There are 4 ways to turn a row about zero (a turn may also mirror it). The second row of each pair is the first, turned, with some noise. The first 36 pairs use one turn. New pairs use 2 turns, one after the other, and a turn may come again.
Some pairs, each with its turns in order after it:
[-23  10 -18  -7 -14   2 -24  12]
[-10   1  -3 -11   1  18  16 -35] | ruli

[-35  35  32  -7  16 -34  37 -25]
[ 10  25   2  -4  46  15 -28 -57] | zeme

[ 38  14 -16 -32 -33  -8  29  14]
[-37 -37 -28  25   3  -7  15  33] | lesu

[ -9  35 -39 -10 -37  33 -11  28]
[ 44   4  28 -12  12   4 -53  -7] | dof

[-27 -33 -37   1  19 -23 -22  -2]
[-14  -8  51  -2 -10  -4  35 -29] | dof

[  9 -19  30 -35 -35 -17  22 -22]
[ 57  -3 -15 -29  -5  23  10 -23] | zeme

[-29 -15 -13  12 -17 -30  31 -37]
[ 21   9  28  11 -13 -29  47   4] | ruli

[-16 -34 -34  24  29  -5   9  11]
[-24 -29  43  14   6  -3  24   3] | dof

[-12   7  38 -35 -36   5  -7  -3]
[  3  54 -22 -25 -10  14 -15   6] | dof

[ 28  -3 -21 -20   8  21 -12   2]
[-20 -21  12  30   6   9  -7 -11] | lesu

[ -5  11 -10 -16  25   8  28  -2]
[  3  -3   2   1  29 -28   9 -16] | zeme

[ 38  28  17 -10  33 -22  31  20]
[ -1  -8 -32  13  36 -41 -28  20] | ruli

[ -4  17  21 -26 -27  37  -8   9]
[-12   1  15  28   7  30 -29 -35] | ruli

[ 26  15 -33  20  -6 -29 -19  29]
[ 47 -12  13  30   0 -39   5 -14] | dof

[-25 -24 -31  19  18  24  13   3]
[ 14  27  -8  23 -29   4 -17 -26] | lesu

[-31 -32  28   1 -26  -3 -19   0]
[  9 -15  50 -17  -1  21  12  -9] | ruli

[-15   6  37 -21  -3 -17  -6 -38]
[  9  -2  46  -2  -8 -30 -25 -15] | ruli

[ 23  38  29  35 -35  18  25 -14]
[  9  -4   0 -52  -5 -12 -61   1] | zeme

[ 27  32  25 -28 -19 -25  26 -30]
[ 33 -10 -33 -19  -3   1 -28 -48] | zeme

[-38 -32 -23  24 -29  20 -36  11]
[ -9   7  53 -32 -19 -32 -15  -1] | dof

[ 37 -33   6  -9 -12 -24 -34  -8]
[ -6  24 -15  -7  10 -47  26 -27] | dof

[-10 -10   1  37   9 -29  27 -26]
[ 27  45  -6   4   2 -29  11  15] | lesu

[ 17  30  31 -34   6   6  22 -29]
[  6   7  12  35   3 -32 -43 -12] | ruli

[  4 -11 -17 -24 -36  -6   0 -18]
[ 41   9 -17   4 -23  -5   5   5] | zeme

[-31 -25   4  37 -26 -13  33  33]
[-16  57  19 -45  -4  13  20   6] | zeme

[ 25  35   5 -37 -26 -13  32  36]
[ 14  -4   3 -27 -35 -40   5 -55] | zeme

[ 18   2 -37 -22  13 -32  31  19]
[-49  16  -5  28 -11 -18 -10  31] | lesu

[-18 -35 -12  25  16  11 -11  25]
[-22  -9  -2 -24  -6  30  23  30] | ruli

[-18  32   4  30  -7 -25   3  -1]
[ -5  28 -23 -31  12 -18  25  -3] | lesu

[ -1 -11 -29  13  27  26  -1 -14]
[ -7  -6  -6  22  26 -21   5  32] | zeme

[ -2  34   7  17  15  31  22 -10]
[13 27 -4 11 18 37 28 -3] | lesu

[-11 -14  13  28 -24 -25  -3 -21]
[ 37   8  31 -21   3  -4  19   9] | ruli

[ 15  -3   1  25  15 -28  32  16]
[ -3 -10   0  45   4  -9  15  23] | dof

[-35  -8 -35 -25   3 -10   4 -37]
[  3  20 -31   9  18  -9 -53  -6] | lesu

[ 37 -35  -1  32  37 -24 -39  10]
[ -7   9  70   2  -9 -46   7 -14] | lesu

[ 21  25  16  -6  30 -19  23  22]
[ 25 -11 -25  30  14  16  21  21] | dof

New pairs, each followed by its turns in order:
[  1  31 -33  -6  19 -34 -19  11]
[ 42   8  -3  19 -12  -3 -18  33] | dof ruli

[ -1  -8   4 -31 -30   2  -8 -18]
[-26   7 -23  -4 -11 -25 -14  -9] | ruli dof

[ -2 -28   3   9   5 -19  -5 -26]
[ -5 -27  -5  -3 -17 -10   4  28] | ruli lesu

[ 36 -14   3 -34  25 -23  27  19]
[-12  -5  41  17   9 -35  34  -4] | ruli dof

[ 12  13 -23 -38  29   1  29  33]
[-11  33  61  -1   1   4 -12  20] | lesu zeme

[  0 -24 -23 -22  19  22   2 -30]
[-34  -8   3 -25 -10  35  11  -9] | dof dof

[ 29 -36   4 -25  -3 -37 -36  34]
[ 18 -19   6 -59 -33 -16 -33  23] | lesu lesu

[-28  29  37 -13   1  14  32  25]
[ 21  50  32 -30   6  16   4 -13] | ruli lesu

[-13  31 -23  13 -13  23 -13  28]
[  5  24 -24  23  24  31  -4 -22] | ruli lesu

[-28  24 -36  -4  32 -17  31 -12]
[ 47 -37   9  -5 -31  17 -14  -8] | lesu dof

[ -9 -17 -30  33 -38  13  14  16]
[54 28 -4 14  5 15 -7 20] | zeme dof

[-20  10 -22   0  -1   1 -15 -28]
[ 28 -26  -9  -2  16  -2 -13   2] | dof lesu

[ 29  18  10  33 -25  25  33  -6]
[ 32  34   6 -18  12   3  36 -24] | zeme dof

[-11 -37 -18  25 -14  -7 -11 -16]
[  3  14 -19  24 -17 -29   9 -30] | lesu dof

[ -2   2 -18   9  23 -30  22 -19]
[-33 -16   7   6 -18 -12 -23  17] | dof dof

[ -1  -5 -30 -26  16 -21 -38  29]
[ -5 -27   5  16 -45 -12  29 -12] | ruli ruli

[  0 -11  11  10  28  31  15  30]
[-12 -14  23  -5  10   1  43  -8] | dof zeme

[-21  34 -10 -34 -32 -19  18  -5]
[ 11  -4 -49  14 -21 -15 -16 -35] | zeme dof

[-13 -10 -12 -35   6  14 -37 -21]
[ 14 -10  -9  14  38  22 -32  24] | dof lesu

[  8   5  21  12 -15  10 -24  12]
[ 16  -8  -1  16  -2   5 -15  26] | lesu lesu

[ 30   4  32 -37 -29  34 -38 -29]
[ 15 -65  35  19 -24 -27  14  -5] | zeme lesu

[-16  16 -34  -4   6 -34  17   5]
[-20  33  11  31  -8  -6 -16 -17] | lesu zeme

[ 35  35 -25  22  30   7  23  18]
[-10  32 -10 -33   0 -39 -45   5] | zeme lesu

[ 17 -29  15  -4  34  38 -20 -30]
[ 35 -14  48  -1  10  10  33   4] | lesu lesu

[  6  16  30   0  18 -18  -2  16]
[ 11  -6  25 -12  11  -6  13 -25] | lesu zeme

[  3   1  -9   6 -36  11  -7  16]
[-15 -10  18 -24  18  -9   6   1] | dof lesu

[ 21  16  -8  11  31  -4 -20  31]
[ 19  14  25 -12  30  17 -16 -12] | lesu zeme

[-33 -16  -3 -30 -10  19  20   1]
[  6  18  15 -26  24  29 -13  20] | ruli zeme

[ 27 -28 -15 -32  -8  12  35   5]
[-26  22  -8 -29 -11   4  11  46] | ruli zeme

[ 35  31  38  23 -24   4 -34  27]
[-32  -2 -38 -15 -32   5 -52 -13] | ruli ruli

[ 30  33  14 -13 -35  12  -6 -24]
[  9 -20  20   3  47 -15  28 -27] | ruli lesu

[ 16  22  -9  34 -27  33  36  -5]
[-20 -32  16  43  16   1 -35  -1] | lesu dof

[ 16   8  -4  18 -30 -23   8  15]
[ 26  13 -11 -30  22   7   2   6] | dof ruli

[ 20 -26  12   2  -8 -37 -29 -29]
[ 12 -43   1 -34  16 -32 -15  11] | lesu ruli

[ -4  30   6  -6 -21  28  29  34]
[-31 -43  19  12 -28  -7   8   6] | dof zeme

[  4   6  30  -1  19   9 -23 -24]
[-13  -9   2 -19 -28  23  -7  17] | zeme ruli

[-19 -16 -19   9 -11 -36  11 -32]
[-41   9   5 -13  22 -35   3  -5] | lesu lesu

[ -8 -12  -4  12 -33 -16 -38 -17]
[  7  40 -18  15 -36   3 -10 -16] | dof dof

[ -1  14 -36 -16  24 -37  35  13]
[-12  51 -11  16 -16 -36 -10  20] | ruli lesu

[-13  15 -24  29  22 -24  -3  15]
[ 11 -12  19  -3 -41  20  -5   7] | zeme dof

[-21 -31 -25   5 -35 -19  17  14]
[  7  23 -17  38  33 -11  -6 -23] | zeme ruli

[-36 -37 -24 -32 -39  28 -32  27]
[ -6 -11  20 -42  49  43 -10  42] | dof lesu

[-22 -16 -26 -14  -5  35  23  -6]
[ -6  -9  -8 -50  -9  12  19   8] | dof dof

[ 32  21  -5   6  35  15 -13 -35]
[-42  -7  27   4  14  -5   7 -39] | dof dof

